The same things were measured in two ways. Each way mixes the same 10 hidden numbers, adds some noise and spreads widely along 7 directions of its own, which tell nothing about the thing.
Some things both ways: the first way, then the second way.
[ 18 -18 -22  -1 -20  10 -16   5  -7  14   8   8   7 -26  32 -43 -18 -14
 -43   1 -19  -4 -13  37  10]
[ -6 -15 -14  -5  20   9   1  -8 -24  16  -1 -24  14 -13   9  -3  -2  25
  -8  19   6  11  -2   0  20  23]

[  6   5 -10  14  13 -23 -30  24 -24 -11  -1 -38  11  -5 -20   3  16  -5
  12  22   7  17  13  -7  18]
[ 26 -13  43  16  -8  24 -20  38  37 -43  63  -6 -33 -16   2  16 -31 -25
 -11   9 -12  45  -7  19  19   7]

[ 17 -11  17  40 -20 -21  20  53  15  27   5   2  -8  34  14 -47 -36   6
 -18   6   1  15 -38  16  24]
[ 14  16  17 -22  -5  -7 -14  13  43  56   6  -2  12 -11 -10 -21  34   4
  35  -7 -19  -1  -9 -11 -13   1]

[ 46  -5  11  17 -14 -10 -21  23   4  39  12  14   0   6 -45 -12  14  10
 -17  27 -21  18  -9  -9  -1]
[ 77  53  80  -4 -39   2 -16 -11  42  -4  14 -51  10 -54  40 -32 -15 -40
  37   6 -14  44 -18  -7  41 -11]

[-29   3 -27   7   0  16 -52 -20   4  -9   2 -18  25  19   9 -11  -3 -24
 -23  37 -12  14  28 -10 -12]
[ 29  -9  22  -7  -6 -22 -32  21  32   1  29 -32 -26  10   7   7   1  -2
  12 -31 -43  -6  11  11  -5  18]

[  3 -16 -44  14  11 -25 -17   3  -9  29  20  -2  35 -38  47 -39 -31 -16
 -16   5 -44 -39 -34  11  22]
[ 37  -9  23 -40  12  49 -30 -33  36  42  51 -21 -23  -5 -17  -6   5   9
  41   7 -10  -9 -13  27  22   6]

[ 52  58  23 -46  33   3   2 -28 -26 -26 -22   3  11   3 -78  34  10  25
  24  44 -17  40  27 -16 -33]
[ 58 -38  68  13 -17  -7 -18 -20  62 -54  22  -1 -24   3 -14   7   2  -2
   7  18 -11  40  24  21   1  17]

[-20 -29 -12  11 -26  36   5  31  62  47  17 -13  22  13  27 -42  18  -6
 -10 -25  -9 -16 -28 -22  19]
[ -5  30   6  12   0  20  16 -48  -7  23 -37 -10  30 -12  -5   2  21 -17
 -30   5   3  22  -6 -48  11  -5]

[-32 -31 -14   5  48 -13  25 -14 -42  25   9  -2  -5  -5   7  39 -15 -31
  26 -65  10 -26   0  17  31]
[  3 -17  14  19 -33  27   3 -80  60  13 -24  23 -11  28 -49 -21  -5  22
   9  14 -20   4 -38  17 -25 -12]

[ 27  32   6  18 -31  13  20 -89 -23  19  -3  66 -41  -8 -28  31  23  59
 -31  15 -31   3 -32  31  34]
[ 16  23  -6   2 -65  21 -18  -6  15   7   8 -32 -19 -10  46 -11 -55 -37
  15 -41 -40 -40 -50   7  18 -21]

[  6  35   6 -45   4  -6  17  46  41 -17   8 -33  43 -10   7 -21   6  14
  65 -15  16   2   6 -50 -21]
[-23  11  19 -10 -14   6  -1  -4   7  20  -9 -24  -3 -21  12  -2  -3 -26
  38 -28 -36  -6 -16   7   5 -11]

[  3   3  14  50 -20 -35  11  35 -14  -4   1   3  -6  19 -30  -2 -21  25
  -1  42  55  23  -1   6  55]
[-47  40  16  19 -18   5 -18   0  30  35   3 -17  -6 -15   5  16  17 -41
 -28 -23 -23 -10 -37 -39  17 -36]

[ -3  -1  -6  45 -12  13 -50 -15 -17  22  -7  30 -48  27 -33  23  34  -9
 -40  12 -29  39  12  24  14]
[ 17 -15  14 -23  17 -35   2  40  -5 -39   2  30  12   0   5 -21   2  12
  18 -10   8  16  27  25 -28  22]

[  4 -15  21  -6 -14  -6   2 -42 -34 -37   0 -26  11  15 -30  -1   0  26
  11  28  63  19  25  23   9]
[-21  -8  33  57 -24 -16   9 -25  46   3  -7 -34  13  -2  24  12  -4 -27
 -14  -1  -7  10 -46   5  52 -36]

[  3 -18  -3   4 -16  19 -43 -28 -11 -10   5 -33  -3   7 -32  -7  18   1
 -18  32  -5  25  14  14  -5]
[ 28  -9  37  19 -28 -40  -6 -14  40 -42 -15 -28  16 -15  41 -21 -11   9
   4   6 -11  16 -14  16  30  -2]

[ 11  22  20   4  -9 -21  24  -5   4  -4  22 -25   1  16 -21 -34 -31  56
  26  18  32   8 -10   7   4]
[  2 -51  45   7  30  11  -6   9  47  25  59 -27 -21  19 -23  37  18 -13
  41 -25 -39   4  -4  56   7  29]

[ 60  48  15 -53   0 -14  -5 -28 -45 -36  -7  18  19 -24 -38  10 -21   8
  -3  44  10  27  34   8 -41]
[-46  -9  26  21 -25 -45  -5 -57  33  -8 -58 -44  20 -17  36 -12  13  19
   5  10 -25  -6 -28  -2  44 -36]

[ -1   5  -8  26  35 -51  -2  21 -20  53  14  -4  16  11  12 -24 -17 -11
   0  -9 -16 -27 -19  -4   3]
[-15 -38  43  28  25  15  -1  -9  64  -1  39  -1  -8  22 -29  40  17 -11
   8  -4 -25  23  -7  30   5  -4]

[-51  20 -11  -7  41   3  44  44   5  48 -18  -5   9   9  45  -5 -11 -30
   7 -69   0 -53  -5  -9 -19]
[-10  20  35  10 -35 -21  11 -47  -1 -47 -61  16  24 -26  27 -19   3  -9
 -29   2  -3  29 -11 -12  17 -21]

[-15  24  10   1 -10  -1  26  -6  22  -1  12 -38  17  27  16 -28 -24  20
  12   1  14  -3 -21 -11   4]
[ 34  -5  45  41  -8  26 -16  -3  67   9  47 -30 -28  10 -30  26  -5 -53
   8  -1 -25  35 -11  -2  20  -6]

[-17 -18 -19  36 -41  40 -24 -21  36  37  28  13 -19  22  10  -8  24  -4
 -34 -13 -30  18 -19   1  36]
[ 74   8  56  -3 -42 -14  -7 -23  33  -6   4 -34  -5 -10  15 -21 -21 -27
  48 -13 -31  24  -6  25  16  -7]

[ 43 -33   3 -16 -15  25 -19 -53 -32  -3   3  42 -13 -19 -50  34  21   6
 -15  10  -8  31  21  31   8]
[ 15   0 -21  30 -19  31   5 -16  -6  36  -2 -39 -14   9 -11  -8 -33   4
 -18   4 -13  11 -30 -20  -7  23]

[-78   3 -11  -1  12  19  26  22  16 -44 -12 -78   1  33  38 -28 -33  15
  44 -26  60   0  28  10  -8]
[  7 -12  29  -4 -31 -24   0   8  20  -9  -4  13  -2 -18  -2 -30   9 -15
  29 -22 -12   2 -23  35 -12  23]

[ -1   0  11 -21 -13  21 -30 -45   4  -1 -11  35  30  19 -32  37  57 -17
  -3  19   8  15  36 -38 -22]
[  1 -11  62  11  -4 -13  12 -57  21  15 -22   2   4  18 -24  23  35   5
 -26  -2  -7  34   5  -5  -3 -20]

[-31 -36  21   8  24  12  12  19  -5  -5 -16 -37 -29  25 -46  48  27  -4
  52 -39  27  20  12  -1  13]
[-46   2 -85  -2  36  25   0 107 -43  32  39  42  -9   6 -35   9 -15 -23
 -23 -22   7 -15  10 -33 -49  39]

[-30 -67 -11  18 -41  32 -20  -6  30 -17  30 -32   5  18  20  -9  11 -17
  14 -21  29  27   1   5  50]
[ 35 -13  15  35 -25  -9  12 -19  23  18  -3 -13  -9  21 -24 -11 -25  -5
   3   8  -4  25 -23  12  -3  -6]

[ 24  -4  21  14 -53  26 -10   1  59  66  32  24 -30  12 -54  31  18  13
  -5   4 -52  11 -39 -51 -16]
[-56  28 -38  -2  22 -22  -3  12 -27  43 -23  -3   7   1 -30  -5  19 -12
 -10 -13  -8 -10   5 -45 -11  -5]

[-36 -26 -19 -23  10  27 -17 -20 -15  25 -16  26 -22 -35  23  44  38 -48
   0 -74 -36 -29   5  15 -20]
[ 10 -16 -20 -76   9  27  -8  30 -60  40  28   2 -18 -13  -1 -18 -17  38
  40 -15  -9  -6   8  41 -20  38]

[ 64 -12   5  30   8 -44   1  61 -20  27  23  -7  16 -16 -49 -33 -27  19
  -1  41  11  18 -24  10  54]
[-11  13 -19 -18  14  32 -22  -4  15  24  15  -6   6  -9   1   2   8  25
  -8  -2 -22 -12 -10 -21   5  13]

[ 18  64  -8 -31  28 -17  20  21  12  11 -13  11  40   1  38 -34 -27  -1
   5   3 -46 -16 -11 -25 -42]
[ 36   1  50   4 -10 -15  -2 -16  33 -42  -2   5   9 -17   1 -13   3 -30
  20  15  13  33  14   2  14 -12]

[ -8 -34 -35  -6  36   3 -51 -44 -24  24  -4  33  24  10   1  11  19 -28
  -5   6 -43  -8  45  -7 -57]
[ -7  -9 -14  30  21 -42  22  56 -31 -13  12  -3  24  -3   9  -8 -14 -49
  -2  -9  41  11  -2  12  17   6]

Other things, the second way, with their names:
k_729: [  4 -26  15  10 -25  48   5 -17  26 -15  10  23 -23  -3 -25   1 -21  19
 -18  15 -17  37 -21  16 -24  26]
k_852: [-37 -30  22  16  -4  -7  18 -29   3   7 -26 -16  14 -14  12   5  13   1
   7   0   1   2 -23  17  14   1]
k_287: [ 33  59   4   8 -18  -7  -2  16 -32 -82 -11  11  29 -35  50 -33 -39 -54
 -46 -13  36  14   3 -34  15   2]
k_430: [  7  26  24 -39  17  21 -14  -5  15  65  23  12  11 -21 -25 -12  49 -24
  19   1  30  -4  -8 -21   4 -15]
k_279: [-33 -46 -18  12   7 -34 -18  33  41  -8   9   7  -2  33  15  25   6  34
 -15 -16 -28 -26   6  11  -8  -6]
k_236: [-47  -2 -32   0  22  18  35  -5 -54  32 -21   7  39  -7  12   9   1 -14
 -18  -4  26  -5 -16  -9  15 -13]
k_125: [ 21 -16  58 -30 -21  26   3 -32  17  38   1  27 -24   6 -44  -2  22  29
  14  -9 -27  39  -9  24 -44  13]
k_37: [ 25  32  -4 -33 -18  28 -22 -19  -2  17  -4 -18  -4 -41   3 -37 -10  -6
  31  10 -11   1  -9 -16  10  16]
k_98: [ -4   3 -45   3   3 -15 -22  62  -3 -19  32   4 -11   2   2 -15 -43 -16
   6  -5   2 -13  -1   2   8   3]
k_951: [-49  30 -22 -30   4 -10 -10 -12 -30  52 -29  -9   7 -19  -5  -3  25 -20
  13 -22 -15 -28  -2 -29  14 -18]
k_317: [-77 -35 -19  35  38 -44  33   8 -10  25 -40   0  29  23 -17  11  35  18
  -6 -23 -11  -7  -7   6 -25  21]
k_780: [-37 -55 -25  45  -1 -47  -3  24  24 -46  -5 -28   2  21  42  21 -27   6
  -5 -21 -31 -26  -5  31  23  -1]
k_904: [ 24  15 -19  28  -6  21   0  17  10  17  -3 -20  -6   9 -28  -9 -14  -4
 -12  -5 -24  16   3 -44 -41  43]
k_540: [ 13 -31  -9 -27 -12  -6 -13   1  27   8  -4  56  -5  11 -47 -27  30  40
  -1   8   0   0  10   5 -48  39]
k_588: [ 23 -18  10  -5 -20  -3 -15   7  42 -40   7   2   1   3  33 -16 -19  22
   8 -20 -22 -21 -12  25 -14  12]
k_513: [ 32 -30  40 -15 -16 -15  -9 -28  -2 -23   4 -14  -2 -17  14 -10  -1  11
  -3  17  19  16   1  33  33  12]
k_682: [ 61 -34  85  -8 -34  -7   3 -50  53   0  -3  22 -12  -2 -46 -12  21  18
  29  32 -16  72   5  40   0   7]
k_244: [-42   0  -1 -28  11 -32  18   0 -26  15 -37  22  29 -14  -3 -32  13  36
  25   2  -2  16 -16  26  -3   2]
k_107: [-32 -12  18  48   4 -15  34  25  13  13 -10 -26  29 -21  13   0   2 -37
  17   3   9  22 -25   2  14   3]
k_754: [-72 -39  17  21   7 -63  29 -22  11  -9 -61   3  33  -1  -1  -8  31  15
  27  -1  -6   2  -7  24  -1 -14]
k_797: [  1  47  29  22 -36 -12  -9 -31   4 -57 -35 -24   3 -32  39 -24 -25 -51
 -19 -19  -3  -4 -15 -33  17 -19]
k_908: [ 30  24   0  -4 -29  14  14 -23 -23 -15 -29  -2  -6   4  -7 -34 -47  -4
  16 -20 -24  10  -8   2 -42  14]
k_304: [ -7   5 -30 -27 -31 -24   0  10 -43 -18 -44  18  12 -16  25 -39 -27  45
 -10  -3 -18  11  -5   5 -12  21]
k_728: [ 41  13  38 -53  15   7 -10  -8  14   1  22   3   7 -17  -2 -48   4   8
  65  -7  12   0  -5  39 -12  16]
k_392: [-44 -16 -64 -32 -10  10 -10  10 -14  13 -14  16   0  -3  13 -32 -23  29
  27 -19 -14 -64 -26  18 -22  11]
k_191: [-47  54  36 -21 -14 -16 -12 -45  33  16 -37  -2  25 -31  12 -24  26 -39
  33 -12  -1 -23 -22 -22  26 -69]
k_355: [ 36 -15  -3 -58   8  18  -8  22 -15  10  37   8 -13   0  -2 -36 -29  24
  60 -16   7 -17  -3  57 -24  29]
k_888: [-70  29 -13 -63   9 -37  28 -65 -32  32 -98  57  73 -15   9 -54  52  32
  31  -8  36 -42 -13 -10  -5 -57]
k_581: [ 40 -72   8 -81   7 -11  -6 -27  -6  14   9  46  -7  30 -27 -31  14  81
  68 -14  -7 -25  10  94 -38  38]
k_188: [-14  -8   8   7  10  23  19  11 -24  27  15  -2   2   5 -15  20 -14   2
 -10  -5 -18  42 -22  23   2  13]
k_946: [  5 -24  48  62 -43 -38   7 -55  27 -65 -32  -4 -16  12  -8   6 -24 -26
 -44  23  13  36  -9   7  29 -34]
k_543: [-47  31 -50  -3  18  16  13  27 -12  37 -13   0  35  -5   5 -10 -20 -16
  27 -14 -15 -17 -19 -21   0 -26]
k_299: [-19 -59 -11  29  -2 -29   9 -19  15 -38 -18   3  14  17  10   8  -7  -3
  -1   4   8 -20   2  29  18   0]
k_562: [ 71  51  -2 -66  -2  20 -43  44 -19   4  48 -30   3 -50  45 -24 -27 -55
  54  -6  10 -15  26 -15  49 -12]
k_475: [ 18  14 -18 -28 -12  22   1  17 -36   0   1  -2  -6 -18  11 -27 -42   6
  22 -14 -13   2  -5   8 -22  18]
k_647: [ -9   6 -47   9   0  37  34  23 -14  19 -20  40  28  -2 -20 -27 -24  12
  -5   9  10  20 -18 -21 -46  26]
k_935: [ -3   7   5  26 -35  -6  17 -33   5  21 -37   9   7  14 -12  -5  -9  -4
 -31  -3   0  16 -26 -14  -4 -30]
k_738: [-25  23 -67 -14  25  20   6  61 -34  -3  16  53  24   0  -9 -19 -25 -22
  -7  -4  19 -11  -1 -11 -10   7]
k_958: [ 11  25  12 -30  -3 -14 -13 -18 -13  -4 -15   5  -5   8   5 -20 -14  17
   6 -23 -10  -9   4  -1 -19 -17]
k_638: [  0  42   1 -38  32  38  27 -18 -53  14 -12  34  38 -22 -23 -27  -4  -4
   1  15  39  35   1 -15  -5   3]
k_212: [-11 -33  -4  48 -40  -6  -5 -17  22   2   6 -35 -30  18   8  25 -35 -35
  -8 -20 -40 -15 -32  25  34 -18]
k_41: [ 58  59  14   3 -18  23 -18  58   2  19  58 -39 -17 -34   4  -8 -49 -73
  17   0 -15  43 -12 -17  42  -9]
k_702: [-37 -11  10 -34   5 -22   3 -18   0  47 -18   9   2  21  -4  -2  23  20
  32 -40 -18 -35 -15  29 -13 -29]
k_55: [ 20   2 -12 -17 -35 -20 -43  39  22   3  29 -44 -24  -8  49  -2 -34 -18
  30 -41 -51 -45 -12  14  29 -10]
k_563: [  0 -42  80  27  26 -17 -20  26  50 -21  66 -27 -36   5 -22  50   6 -39
  16   8  -9  44  18  41  33 -18]
k_111: [-46   1   2  42   1 -15  -8   4  26   2   7 -50   0 -16  11  25  -4 -70
  21 -13 -34  -8 -13  -5  57 -26]
k_700: [-68   5 -12  67 -52  16   3   8  32  26 -10 -35 -18 -13  16  21 -19 -65
 -20 -36 -46 -21 -64 -19  15 -17]
k_500: [-30 -44  -6  17  15   1  36 -24  -3   9 -28   0  32  13   8  12   8  12
   9  -2   1  -7  -6  19  -4   6]
k_155: [ 43 -19  35  26 -24  14  15 -13  29 -18   8   7   6  -9 -12  -2  -7 -20
  -7  18   0  50 -11  10  12  21]
k_397: [ 17  16 -11 -15  -6  -2 -11  16 -26 -32  -2  -4  -6   1  24 -17 -36  -9
  -7 -24   7 -22   9  -5 -14   3]
k_418: [ 45  61  10   0 -72  11  -7 -42  12  20 -37 -46   4 -26  42 -40 -50 -20
  21 -13 -35  -2 -42 -21  21 -37]
k_937: [ 23  -7 -12   2   9 -31  15  22 -26 -28  -9  17  21  24  14 -13 -36  15
 -16  -6  14  16  11  14 -14 -10]
k_704: [-43  -3   5 -13 -16 -21  -6  11  24  32   5  -2   9 -20  13 -16   8 -28
  60 -26 -18 -32 -38  37  24 -30]
k_835: [-50  56 -84  -8  14  48 -26  42 -26  39   3 -11   1 -23   1  -2 -12 -20
 -28 -13 -20 -35  -4 -83  -8  15]
k_857: [ 19 -13 -18 -46  12  19 -23  33 -23  22  37  15 -11 -10 -12 -14  -4  37
   3  12   9   8   9  15  -6  36]
k_174: [ 84   3  52 -29  -6  53 -17 -32  31   5  53   7 -30  17 -33   0 -12   6
   4 -11 -18  29  -2  22 -25  22]
k_136: [-19  17 -27   9 -13 -12  -6  33   4   3  -9 -42  26 -19  69 -10 -33   5
   6 -22 -38 -19 -29  -4  32  -4]
k_186: [ -8 -31   4   0  -1 -28  -4  11  14  22   2   2  -4  15 -12  -3  18  16
   5 -11  -4  -9  -2  15 -15   9]
k_799: [-18 -25  11  -1  33 -26   8   4 -18 -17   9  -8   4   9  -9  15  -2  -1
  14   2  -2  19  17  33  22   4]
k_518: [-27  -2  -6 -28  -1 -45  -2  20  -6  60 -10 -19  23 -24  18 -19  25  -4
  50  -7  -7 -14 -17  13  40 -20]
k_607: [ -1  29   4 -29  -6  39 -25 -44  10  45  -6 -19 -15 -12 -21  -5  18   3
  -1  -6 -18 -15  -8 -39 -11   6]
k_575: [ 87  64  15 -43   5  44   0  15 -16  27  31  19  18 -21 -17 -39 -20 -22
  24   4  13  46   4 -16  -4  13]
k_254: [  5   0   5 -43  25 -25 -13 -10  -3   9 -20   7  14  -4 -17 -19  26  28
  31   3  -9   1  35  -8 -12   9]
k_248: [  9   6   9 -16 -19  11  12   1   9  28  -4  37  17  -8  -6 -29  19 -20
  12 -18  20 -10 -27   6 -24   1]
k_330: [-27  11  16  12 -26 -21   6 -83   8  20 -59 -12  24  -7   7 -12  34  -6
 -28  -2  13 -20 -25 -28  33 -33]
k_593: [-20  45   6   9  -3  12 -11 -20  13  20   1 -37  13 -34   9 -11 -10 -41
  16   0 -14   8 -33 -13  53 -25]
k_325: [-69 -28  -9  54  21  14  21   4  21  13   5 -17   0  12 -23  29 -17 -33
   0  11   4   5 -25   2  16 -28]
k_633: [-22 -36  13   8   3   5  17  20  14  -5  -1  15  13 -10   2   7  11   7
   4   2  -3  19  -5  19 -12  21]
k_25: [-45 -31  -9  -2  13 -26  -3   7 -10  25 -11  -3  -2   1 -12  25  33  -4
   1 -12  -8 -12  16   0   7   5]

Some of these things the first way, each followed by its name:
[-29   1  20 -22  -9   8 -16 -38   1  -1  -4  11   7   0 -33  57  32 -19
  26 -11  11  -5  15 -32 -21]
k_958
[-34 -11   0 -12  -6  -9  -1  -5   0  -9   8 -35   3 -10  44  -4   5 -23
  33 -51   4 -17 -13   3  -3]
k_325
[-17  11   4 -19 -69  47  21 -29  69 -37  12 -40  35   5  17 -38  -7  52
  15  39  26   4 -20 -27   7]
k_330
[-33   0   1  21   8 -17 -32  -6 -39 -16  -9  -7 -25   9 -19  47   4 -33
   6  -5  16  20  22  12  15]
k_563
[ 15   9  15 -27   1  -7 -13 -33 -13 -46 -25   1  40  10 -34  13  16  18
  27  58  20  22  30 -22 -28]
k_430
[  4  50  27 -22 -28 -11  49   4  37  24   5  12   6  32  43 -69 -54  41
   1  -9  -2 -26 -23  -4 -76]
k_317
[ 12  24  19 -37 -38  17  23 -15  22 -31  -7 -39  15 -10   6 -24 -16  30
  11  22   5   1 -19  -4 -29]
k_857
[-14 -29   9  -2  -4  31  20  37  22  19  11 -48 -33 -15 -34  15   1   5
  31 -43   7   4 -24   9  33]
k_37
[ 18  28 -18  -7 -26  18 -22 -63 -27 -49  -2   2 -18 -25 -11  13   7  34
 -12  35 -13  33  11  32  20]
k_392
[ 34  27  18  21 -12 -15  25 -19 -19  23  12  10 -38   4 -20 -21 -38  42
 -22   8 -17  10 -41  45  24]
k_780
[-16   2 -25   2  -6  15 -39 -46  -8 -70 -19 -14  43  26   9 -20  33  27
   8  61  31  37  58  -2  -2]
k_248
[ 35  -3 -35  36 -14  21 -44  10  -1 -30  10  -9   2  17 -35 -10  -2  18
 -23  75 -16  75  26   4  47]
k_540
[ 20 -36  15  20 -40   5  11  32  22  15  28 -12 -13   9 -13 -14 -15   9
   6  -7  14  24 -26   5  30]
k_518
[-25  22  33 -19 -36  33  27 -10  50   0 -12 -60 -17  25  15 -30  33  38
  22 -30  -4  -9 -32  -8 -40]
k_633
[ -7  58   9 -24  -2   1  48  -9  15  13  16 -29   2   8  18 -21 -49  26
  10 -19  -2 -21 -22  -6 -22]
k_111
[-34   0 -27  30  36   1   8 -22 -52   9 -20  22 -29  11  12  20   2  -1
 -15 -26   7  -5  26  44  19]
k_700
[ 25  21  16  -1 -49  42   3 -18  24 -31   1   7 -28   9 -55  23  15  43
   0  33   8  62   2   1  30]
k_25
[ 18   1 -29  22   9  -6  -2  44 -18  -6  21  50  -7 -11  -2   1 -21  -9
   1 -19  30  44  32  27  74]
k_908
[  6  23 -12  -9  12 -19 -19   7   1 -41  -3 -55  54   2  12 -58  -7  22
  23  46  10  12   9  -6  -1]
k_588
[ -1  18  -8 -46  -7  33 -14 -75 -37 -61 -30   5   7 -22 -16  24   5  12
  -7  32  12  19  45  27 -26]
k_513
[ 24  21 -42  17 -18  14 -55   8  -6 -14   4  -8  22 -11  -1 -27   5  -7
 -48  65 -22  36  20   4  28]
k_835
[ 14   5  20 -22   9   4  23 -18 -20   9 -17   9  -2  18  10  -9  21   1
   1 -36   1   1   7  21 -28]
k_647
[ 11  14  13  35 -61   4  12 -20  -2  19  38 -11 -43   2 -33   0 -24  43
 -31  21  25  13 -25  21  38]
k_593
[-39 -29 -11   4 -48  38   0  -8  34  -3  20 -21   7   0  46 -15  16 -21
  -9 -39  19  -2 -18   6  44]
k_418
[  7  31  -4   2 -16  -6  35  37  28  16   7 -27   0 -11  33 -38  -7  29
  13 -20 -14 -17 -41  -7   9]
k_729
[-32  18  -4  -7 -19  10  -3 -34  10  -9   9 -49  -2   9  25  -3 -22   0
   2   1 -16 -10 -17  -8 -23]
k_98
[ 15  -2 -26  53 -42   3 -50 -39  -4  13  24  41   6   5 -18  -5  29  18
 -49  58 -10  29  -1   4  62]
k_174
[ 35  20 -27  -1 -11   6   5   7  16 -46  21 -24  31 -12  12 -58 -34  47
  14  41   2  41  -7  16  56]
k_299
[ -5 -33 -44  36  15 -43 -44  32   3  52  20  58  40 -14  47 -14   8 -47
  -4 -13 -39 -24  -5 -26  25]
k_702
[ -6  38 -13 -32  12 -21  15  16 -16 -18  12  -6  34  -9  45 -29 -57 -20
   8 -14  31 -10  25   5 -22]
k_799
[ -5   0 -20 -15  25 -25  -9 -13 -62   4  -3  38  32  -1  39  -5  -5 -42
 -22 -22  38 -15  58  21 -24]
k_188
[ 37  38  -8  15 -61  31 -22 -43  14  15  18  61 -23  -2 -39  28  13  28
 -48  49 -32  39   0 -12  17]
k_951
[ 22  -3  19  26 -23  -4   7 -61 -54   3  -6  66 -83 -18 -46  51  -2  36
 -16 -12  -8  24 -16  72  39]
k_355
[  1 -23  -5   0 -41  31  17  -2  64  -4  47 -50  17 -10 -15  -7  16  44
  53  -6   5  14 -37 -39  56]
k_212
